All groups share one centre, and each spreads out both ways along 15 directions, with some noise.
Known rows, each followed by its group:
[  8  13   5   3 -33  -7  -5  10  -1   6  -6 -11 -16   3  -3   8   5  25
  16 -13  -1   3 -14   7   6   1 -19  23]
j622
[  4  33 -25  11 -21   8  -2 -10  11 -11   9   2 -15   3  24  25   9  -5
  -6  -2 -10   6  10  42  -2  23  -6  17]
j699
[-24  19 -14   2  15 -25 -13  31 -18  27 -10  -8 -12   0  -9 -32  -4  -5
  -7 -15  23  -6   2   4 -34  -9   1 -34]
j453
[ 16 -29  -9  -7  39  18  -8 -24  18 -22   9  27 -18  -1  -2   6  -7   4
  23 -22 -19  28   3 -27  15  34  -7   9]
j338
[  2  19  10   6 -15   5   9  24 -32  -3 -13   2 -11  -6 -21  -5 -14  33
   2   2   9  -5  18 -13 -10 -22   4  -1]
j622
[ 18  -6  -5  -6   7  21  13 -30  12 -16   7   3  10 -17 -11   2  25   9
  23  15  -4  20  -6 -17   5  -4 -16  -3]
j622
[-10 -38  -7 -12   7 -12  -1  -8  16  -9  32 -25  -1   0   9  -3 -15 -27
  33 -28  32   8   0 -26   3  32 -11  22]
j622
[-17   6 -13  24 -23   8   6   5  18 -16   5 -21  18   1 -25  -8  10  11
   5  20 -13  11 -11  -2   2  -4 -11 -29]
j622
[ 13  10  14   1   3   8   3  14   1  15  10   8 -14  24  13  16  17  18
   3  -7 -11   0 -18  10   6   2   2  16]
j699
[ -5  -7  20  -1  27 -14  16  25   7  -6  -3  -8 -14  -8  -6 -11 -13  10
  18 -11   7 -33 -10  -6 -14  13  12  14]
j699
[-15   3   8  -5  16 -12 -21  45  28   0  -5 -29  19  -5   0  -5 -11 -24
   3   3 -25   5  -1  -2   8  -4 -16 -33]
j622
[ -5   6  -2  -7 -25  -5 -29  -3   8  13 -15 -17   8   9  24   5   4 -21
 -17   6  -3   2   2  22  14  -9 -25 -12]
j338
[ 15 -10   5 -20   3  -9 -16  14 -14   2  18 -17   3  -4  23  11 -15  -2
  -7  -3   3 -17 -11  -3  30  -5 -18  32]
j622
[ 15 -26  13 -29  10 -17  -9  -2  -1  13 -13 -18  24  -4  -5   2  -3  15
 -13   7 -25  18 -19 -22  21 -25  25 -19]
j338
[ -4   9   2 -27   2 -16   3 -18   0  14   6 -31   1 -34   3  -1   4   0
  -1 -17  15 -16  25  -2 -15   0  -7 -14]
j699
[  8 -25  36  -2   8  42  10  24  -2  -2   1 -35  -8  35  19  23   6  35
 -22  -7 -14 -36  -4 -14  21  -9 -15 -21]
j453
[  2  22  20 -13  29 -24  -5 -36  28   5   1  -3  26 -23  -7   1  -4 -28
  -6  53  -8 -26 -14  14  19  -2 -11 -28]
j622
[ 12   6 -10  -3  -3  11 -26  -8  37  -2  -3   5 -13  -4  13  19  25 -16
  23 -19 -28  36 -16  10  24  20 -56   0]
j622
[ 13  20  14 -31  21  -5  -2  19  -5  15  35 -15 -19   3  20  13  -9  13
  27 -19  16  -3  32  -8 -10  12   9  30]
j699
[ 13  20   0  -6   3  -7  -3   5   4  16   5   5   8 -23 -17 -12  19  24
   5 -12 -23  -7  13   7 -28  -7  14  16]
j338
[ 12 -23   8 -25  15 -35 -12   7 -16   7 -21 -23  -7  -8  10  -2 -26   9
 -15 -10   5 -25 -30  -4  16  -6   9  11]
j338
[  3  -5  -6  -7  -3  -6  -4  -9  -9   5  16   2  -1  -9   4  13  -8  -5
 -11 -19  -5   8   5  -5  12   7  -1   5]
j453
[  5 -22   3 -10  16   4   4  -6  10 -19   3 -13   6   2   5   2  -9   3
   6  14  -3   3  -9 -13  17   4   4   0]
j453
[-14 -18 -30   8 -12 -11  11 -28   1  -5   1  -2 -22 -20  11   0  11 -16
  -7 -36  18  -8 -26  14   0  26 -24   7]
j699
[  0  16  14   7  -5  13 -10  -1  23  -3   6  13   1  18   5   8   6 -14
  20  25  -4  11   5   7  16   5 -25   2]
j338
[ 17  10 -15   0 -24 -22 -19 -36  10  -6  -5 -17  17 -13 -28  -7  -4  37
  -7  19 -25  -4 -18   7   9   0   1   5]
j622
[ 27 -19 -12   4   8  -2  -8 -32   1 -17  32  -1  21 -19 -38  10 -24  10
  -5 -19 -20  -1   1 -33   7  21   4  10]
j699
[-16  -5  14 -24   4 -11  13 -17  52  21  -7 -42  -3  11  19   9  34   3
  16 -12 -13  16   0  13 -16  15  25 -36]
j622
[  8   6   2 -23  15 -16   8 -16  -5   2  12 -16 -24  -3   9   5  -8  27
  21   0  20  -4  -2  -3   4  14   7  18]
j699
[ -8 -12   4 -12   1   8 -18   2 -17  19  21  20  17   1  11   4  -5 -22
 -27  -8 -12  16  32 -13  22 -15   0  -3]
j338
[  6  20 -11  14 -17   8  -2  10  -7 -11  -2  -8 -23   7  14  16  -6  12
  -7 -13   1 -18   1  25  -3  13 -13  15]
j338
[ -2  -1  26  -2 -15  -6   8   4   3  -4 -14 -15   8  14   7   6  -8  11
  -5  38  -1 -19 -23   8  30 -16   1   3]
j453
[ -8 -37   7   1  21  22   7 -16  22 -14  14  10  13  21 -11 -19  14  30
  15  25 -25  19  -8 -29  22   2  13 -10]
j338
[ -6 -11  -8  17  27  -1   7  -7   4 -27   8  16 -15   7  -7  -2 -25   6
  -3   8  -9 -11 -17  -4  20  29   4   3]
j338
[  1 -10  22 -30   1   7  -1  19   2  13 -16 -10  -9  13  32  -8  17  -4
  32   3  26  10   9  -4  -6 -18  -4  20]
j453
[-36 -12 -18  12 -25  -3 -10  26   7  29   7  -8  43   5  17 -30  42 -39
 -31  -1  -6   3  -4  25 -21 -29   3 -17]
j699
[  0  24  13 -19  21 -11 -14  34   3  16   5  -6   8   0   6  -8   3  12
   7  26 -20   7   1   3  11 -20   3  -5]
j338
[ 20   5  14 -25 -30 -12   7 -10  -6  14 -15  16 -26 -35  14  43   9 -11
  16 -46  -5  34   5   1  17   4 -12  36]
j453
[ -1   7  24  -6   5 -22 -10 -17  23  13  30 -13  19  -1 -11  11 -11   3
  -3  16 -22 -18 -11   0  31  12  -5   0]
j699
[ -8 -40  -1 -19   2   7 -16   0   6   8 -10  -5   9  14   7  -9  -2  -4
  -1 -23  -8  36  25 -28  -3  -5  20 -16]
j622
[-12 -12  13   3 -33 -12  -5   5  10  12  26 -20  27   6 -17  -1  -5  -1
   7  -9  -3   3   5 -15   7   0   3  11]
j453
[  6  27 -11   2  -6  -4  17   2   2 -13 -11 -26 -36 -30   8  24   2  16
  -1 -31   1 -25  -4  26 -12  22 -20   4]
j699
[-13  32 -41  22 -15   4   7  -1  -6 -11   4  -2 -28 -17  -9  -3  14  33
  -8 -19 -15   3   4  23 -13  15 -12 -11]
j622
[-18   5  -9  -4  21  26  -2   4 -12   1  27  28 -15  14  25   0   5   3
  -7   4 -10  23  29  -3  26   2  -8  -6]
j338
[ 22 -19  16  -8   2   1  17 -48   4 -10 -19   3  15  -9 -28   9  -4   9
   4  19  -2   6 -10 -25   4  -8  20 -15]
j338
[ 37  24  -1 -20  19 -25 -10   4   7  17 -10  13  -4 -38 -10  14  19   6
  13 -18 -33  19 -27   8  -1  -3  -3  15]
j453
[ 10   6  17  -6 -18   7 -20 -28  21  11 -38   2  25 -10  -8 -13  21  -5
  -7  23 -10 -14  17  11 -17 -24 -11 -14]
j338
[ 13   7   6   9  29 -14   3  15  14   0   8  10 -20   8 -10  10  -4   3
  24 -12  -8   0 -37   0   3  25  -4   9]
j453
[  1  30 -21  14  -4 -10 -28 -13  23 -17  -3  -8  10  -5 -34  -4 -17  19
   2  25 -35  21  -5   3  16   9 -16 -32]
j622
[ -2   8  27   1 -15   2  -7  -9 -13  14 -16  35 -14   8   4   6  -8 -20
   5  11  21  -1   4   0  20 -10 -28  10]
j699
[ -2 -21  11  -3  16   5 -14 -11   0  17  18  13  21  45  -5 -19   0   7
   2  27   2  17  -2 -25  12 -12  19 -14]
j699
[ 29  20  -5  -2  17  31  -1  14 -28  -7  11  40 -18  11  11  17   0   3
  15   4   5  28  23  -8  -1  -6  -1  25]
j622
[-18 -11 -11 -11  41  -7  -1   7  -8  -6  28  10 -17  -8  10 -24 -12   8
   7  -5   5  -6   6 -11  11  16  -1  14]
j338
[ -6  -7  -4  -1   4  24  -1  46  -7  -4  16  -2 -10  11  13  15   2  15
   1 -20 -30  36   7 -16  27  -3  -9  -9]
j338
[ -7 -20   1  -7   9   2   1 -15  23  -9  -3 -13   7 -21 -14  -7   2 -15
  19 -15   3   8  10 -20  -8  11 -12 -17]
j622
[ -9   1 -24 -10  -2 -16 -16  -3  -3   7  14 -28  -5  -6  -8 -12   4  28
   0  -9  -8  16 -13 -10  14   0 -18 -20]
j699
[ -5  18  28 -19  -9 -11  -1   8  13  32  -2 -10  -3 -29  13  17  28  -5
  -7 -15 -24 -14  -4  18  18  -9 -32  -4]
j699
[-11  -8  -5  -1   7 -20   0  -3   6 -12  23 -13 -11   2   9  17 -31 -34
  15  -5  23   8 -20  -7  33  28 -21   4]
j453
[  7  19  10  15  -9  -7   5  25  -7  23  -6  16 -13  -4 -13  17  -1 -11
  -4 -50  -2  -2  16   8 -40   9  21   7]
j453
[ -5  -6  -3  -5  16   2  -3 -16 -32  12  21  37 -10   2   4  -2 -11  -1
 -19  -4   4   8   9 -13  24  -1   0   5]
j453
[ 19  -4  27   7  -7  15   4 -20   5   2 -23  26   2   6 -14   9   9  18
  -5  10 -22  -8  -7   0   4  -7   5   6]
j338
[-13  -6 -25  -8   2  -6   0  16   5 -13   1 -21 -18 -13   9 -22   9  29
  17 -13  -3   5  -8   3  -3   9  -9  14]
j453
[ 22  12  -6   7  14  12  -5  19 -28 -14  -3  35 -18 -20  -5  -1  -6   5
   6  -2  -1  -4 -11  -4  13  -7 -30  34]
j622
[ -7  -6   5 -20  -6 -16   1  30   4   1 -18 -28  -9 -23   6   1  -4 -13
  27 -26  13  13  -1 -10  -4  -4 -13   0]
j453
[ 17  -3   2  15   6   5   3 -20   8 -15   1  21  -4   6 -17  11  -8  13
  -1   3 -19  -6 -16   0  11  18   6  14]
j699
[ -7 -18  23  -8 -33  -7  -3 -25  10   5 -14 -24  -7  10 -12   8  -8  23
  11  -5   5   4  -7 -19  24   2 -17  -8]
j622
[  2  -1  24   4 -11  -2  -9  18  14   5 -11  -1  12  15  -7   9  -1   2
   4  20 -23  12 -24  -4  28 -14 -10  -8]
j338
[  3 -13   0   5 -19  -3   0  -8  -3 -13  -3  -2  37 -15 -12  -4 -16 -30
 -10  16  10 -10  12  -7  -8 -14  12  11]
j699
[-17   2  -2   5 -23 -20  24 -16   1 -26 -43  14 -10 -25   2 -11 -10   0
   6  29   9  -9 -15  25   3   0  15  24]
j453
[ -7  15  -4  -3  -8 -37  -5  -2  -3   0   1   4   6 -14 -10  -1 -20 -11
   4  22   3   9 -24   6  26  -1  -1   7]
j453
[-18 -15  19  -4   1 -12  -2  -3  24  11  -3  18   5   5  14 -12  12 -36
  23  10  13   6 -18   4  12   2 -14  16]
j699
[  3  17   1 -14 -20 -13 -14  10   8  14   1 -17   1 -33  -3  -2  19   5
  15 -15 -11   5  -3   4   6  -9 -40  11]
j453

New rows, each followed by its group:
[ 18   2  31 -18  11  -4  11  -3  12   1  -3  -4  -1  -2   5  14   2  12
  17  14  -8  -9  -7   0   8  -1  14  19]
j699
[ 13 -12  17  -8  24  -4  -7   4   4  10  22  16  15   5 -17 -11  -4  10
  16   1 -13   3   3 -26   1   2  17  21]
j699
[ -5  -7  12 -15 -20 -17  -9 -21   6  24   4 -20  25   8  12 -11  15   0
 -11  25   8 -16 -11  13   9 -18   5   6]
j453
[-12  -9  -8  14 -21  29 -19  10  -4  -7   7  -7  -2  22  24 -15   2  15
 -25  -4  -3 -39  28  18  -7   2 -16  22]
j338
[ 10  22   7 -10  21 -12  -6   7  31  -8  21 -14 -20   4   1  12  -7  26
  35   2 -21   6 -10   4  15  31  -3  19]
j699
[  5 -17  25  17 -21  19  35 -14  14   2 -20   6  17  22 -12  31  23   4
 -15  13 -28  20 -27  -2  12 -14  30 -33]
j338
[  3  -4  -2 -16  12  -2   0  -7   5   1   9 -16   2 -14  -2  -3   4  13
   2  -8  -8   0   9 -10  -4   2   5  -6]
j699
[ -6   9   9   8   1 -17   4  41   7  -7 -16   6  -9   5  -5 -24  -7 -10
  43  11  26  -4 -17   4 -21  -1   0  31]
j699
[-37   6 -38   5   2   1 -24  13  14  -3  17   6  -6 -16   9  -9   5 -35
   3 -23 -13  44  16   2  17  16 -43 -28]
j338
[  8   1  -7 -25  -3  -6  -6 -30  -1   1  -6   4 -16 -16  14   6  12  17
  11   8  -5  25 -14   0  35  -1 -24   7]
j453
[ -6  -8  -1   6 -26 -17 -11   3 -20   8   6  15   9 -12  -5  -3 -10  -7
 -18   0  -4  -5 -20   0  33 -13 -21  21]
j699
[ -9   1   3 -14  23  -1   4 -10   3   7  21  22 -12 -11 -10 -30  20  30
  36   9   0  15   0 -20   8   2 -10  15]
j338
[-21  31 -17   4  -3   3   0  17 -13   1  18 -19  -4 -14  10   4   1   3
 -25   5  -9  -8  12  18  15  -6 -24 -28]
j622
[  0 -13  23 -27  38   3   5   2   0   1   2   9 -16  -4   7  -8 -10  12
  22  -4   5  -1  25 -24   1   4  12  10]
j699
[ 20  13   4 -19  -4  23  10  18 -23   2   0  -5   0  -4  -1   4  20  42
  14  13  -8  30  17 -20   1 -35   5  -3]
j622
[ -7   4 -36  -4 -25   3  -7 -35  12 -14  -3 -46  12  -3   1 -15  14  24
  -9  19   3   1   9  13 -13  -2  -2 -26]
j338
[ 20  23  23   4   5  -1  -4   3  -1  15  -3   7  -8   7  -9  28  -1   1
  -5  -2 -12  -5 -15   4  14  -1 -18 -13]
j453
[  8  -2   7  -2  15  10  -2  23  -5  -7  12  11  -5  -4  14   8  -1 -22
  11   1   6  -2 -10  -4  20  -1 -30  20]
j622
[  9   1 -21 -15 -13  21  -4 -15 -22  14   8 -15 -16 -12  19  20  22   4
 -19 -45   7  16  27  -4  -7  -4 -22 -16]
j699
[ -9   4 -12   8   0  -4  -9  -2 -20  -1 -20  50 -11 -19 -12 -24   3  23
 -12   9 -27  11  -3   5  15 -11  -4  14]
j699
[ -8 -14 -12  17   5  -9  14  29 -11   3  15  -6 -11  26  11 -18   4  -6
   9 -20  35 -19 -27   8 -31  10  19  28]
j699
[ -9 -18 -13 -28  18  -8   9  -1  -3   3 -39  -9 -25   6  30 -30  20  20
  17   0  24  13  -5   7 -27  -8  30   3]
j453
[ 20  -7   6   6 -15  -2   3   9   7 -18   0 -23 -19  16  -9  14 -10  46
  21  -6 -10  -4 -33  -7  18  15  -5  28]
j622
[-18   3 -40  14 -34   6 -16 -35  -1   0   2   4  -8  -1  14   9  16 -16
 -28 -12  -5  23  -7  22  24  10 -41 -23]
j699
[ -5  -6   1  13  11  -2  25 -26 -20 -20 -36  57 -26 -18 -25  -5 -17  20
  -5   8 -11  11  -6  -8   9   7  26  -1]
j453
[ 20  -7  26  -7  -3  -4  -7  23   4   7 -23 -12   9 -10  -6   4  -3   4
   1 -14 -10 -23  -4  -5 -13 -13   3  15]
j338
[ 34  22  -4   4  -6  -6  16  11  16 -26 -13 -32   1 -29 -23  17  -4  20
  20  -7 -10 -19 -11  10 -33  10  12  17]
j699
[ 11  38  25 -17   1  -3 -17   9  22   7  10  -2   0   2   6  23  -6  18
  13  28 -38  12  11  11  37   0 -12   7]
j699
[ -9  14   1   8  -4 -19 -14 -17  28  -7  10  -6   1 -17 -21   4 -18 -18
  16  -1  -1  -6  -1   1  12  26 -34  -7]
j699
[ -6  20  10   3 -20  -7  -4 -12   9  -7 -13  -6  11 -10  -5   5 -18 -31
   5  21  21 -15  22  12  -6  -1 -12  -4]
j699
[ 32  14  45 -15  -8  19  -1  45  -8  15   5 -11   4  17   7  16   7  28
  18   3  -6 -14  18 -11  -6 -27   6  36]
j338
[ 11  -8  -3 -42   7 -27 -25  23  -5  41  27 -26  23 -15  21  -6  21 -11
   2 -27  -1  14  -1  -6  -7 -19   9  20]
j453
[-21   9 -73  19   2   7 -15  18   3 -20  45 -15  29 -31  11 -21  25 -20
 -34   1 -31   7 -10  27   6   1 -27 -13]
j622
[ -7  21 -35 -21 -15 -15  -9   7  34   6  39 -66  19  -7  28   6  23 -13
  15  -8   3  17  12  26 -19  13   4   0]
j699
[ 18  17  -3 -17 -17  -4  -9 -17   7   2   0 -22   0 -22  -2  19   6   5
  12  -6  -2  16   5  -3   8  -2 -25  -3]
j699
[ 38   5   5 -11   1  30  -5   5   5 -13  14  -6  18  -5  12  21  13  24
  -9  10 -40  -7  15   5   9  -8   4  25]
j453
[ 27  23  27 -16  10   1  -4  25 -14  24 -11   8  11  -8 -18  -7  19  39
   7  10 -21   1   9 -10 -16 -37  18   5]
j699
[  8   8 -12 -27  37  -8 -12 -23  -6  -2   7   5 -30 -10   7   5 -20  14
   7 -13  -1  19  23 -13  10  21   3  -8]
j622
[ 12  13   5  -8   9   3  34 -29  -5 -14  -6  -9 -14  -9  -5  13   1  15
  17  20  25  -3  -1  -2 -10   3  17 -10]
j338
[  0 -18   8  12  -6  15   9   5 -56 -13  15  26 -11  32   4   1 -36  21
 -21  24  23 -14  -6 -21  40 -15   5  25]
j622
[ 13  16  -8  11  -9   5   3 -10   9   9   9 -14   7 -12 -15  10  15 -18
   1 -30  15 -16  15   6 -47  10  -5 -10]
j699
[ 22  17   2  23 -21  41   9 -15  15 -41 -12  19  -6  20  26  57 -12  -4
 -27  23 -43  -2  13  38  29  21   8  15]
j699
[-22  -1  17  -2 -32 -29   4  18   3  17 -12  -6  -5  18 -13 -18  -2  25
  31   9  10  23 -19  -8   5 -11  19  14]
j453
[ 10  31   7 -17   8   5   8   4  11  -1   2 -13 -25  -7  27  27   8  27
   2   0 -23  -6  13  25   9  12   2   8]
j699
[-15  -4  43  -8  -9   9   7  17   2  14 -34  18  -8  17  32   5   9 -26
   6  24  14  -3  -2  10  21 -23 -15   1]
j699
[-25  -7   8  -7   8  -4   5 -13  14  -4 -18 -12 -18  38  22 -13  -3  -1
  19  38  31   5 -14   4  14   4   0 -22]
j699
[ 11  15 -28 -12  27  17 -10 -24   0  -6   2  -1 -39  20  27   3  17  30
   7   5   3  17  -4  12   8  16 -19 -11]
j453
[  3 -16 -22  30  18  -7   1 -14  18 -24   6  25 -17   3 -31 -16  -8  -3
  31 -23   6   6 -32 -11 -13  43 -10  19]
j699
[-13 -23  12  12  15 -13  18   1  -5  -5 -15  28  11   5 -29 -23 -20   3
   1  16  -1  -1  -7 -19 -10  -4  48  -1]
j453
[  2  -1  -8 -16 -28 -22  -6  28  22  -6 -15 -56  15 -39 -13  11  -8 -15
  21 -38  -8  22  11 -10 -18  -1  -2 -11]
j453
[-11 -16 -13   1  29 -23  -1 -15   6 -12  21   6  -3 -13 -13 -12 -14  -3
   8   6  -2   0 -36 -14  34  21 -17  -1]
j453
[ 29  -8  12 -34  17  -5 -16 -28   9  23   8   0  31 -17  12   3  28 -11
  -6  14 -13  -3  -6   0   7 -20  -1  12]
j453
[ -5   8  17   7 -12  -7  -3   7   2  13   5  -6   6   2  -7  -1   4   5
  -7   9  -4 -25 -15   7  12  -8 -19  -1]
j453
[  9 -23  15 -13  17   1 -14   4   5  -2  20   7   7  19  -5  -5 -18 -10
  37   3  16  24   6 -38  13   5  -2  20]
j699
[  3   6 -10  -7 -16  -6 -24   0  14  13  30 -10   5  -2   7  15  14  -9
  13 -18 -16  31  -8  -1  26   9 -36   6]
j699
[-17   0 -16  10  13 -10  11   9  -1  -6  21  -2  -3   4  -9 -17   2  38
  -4  11 -22  -1 -22   1  14   7  18  -3]
j338
[-11  -1   5   4 -23  21  -6  16  13  -3  -1 -10  -4   5   4  -6  17   5
  25  -5   2  11   9  -6   5  -5 -39   4]
j338
[ -6 -10   4  17 -11   6  22 -15   5 -21  30  -5   8   7 -15  -1  -2  -7
  29  28  31  -5 -29 -15  22   8 -27  12]
j622
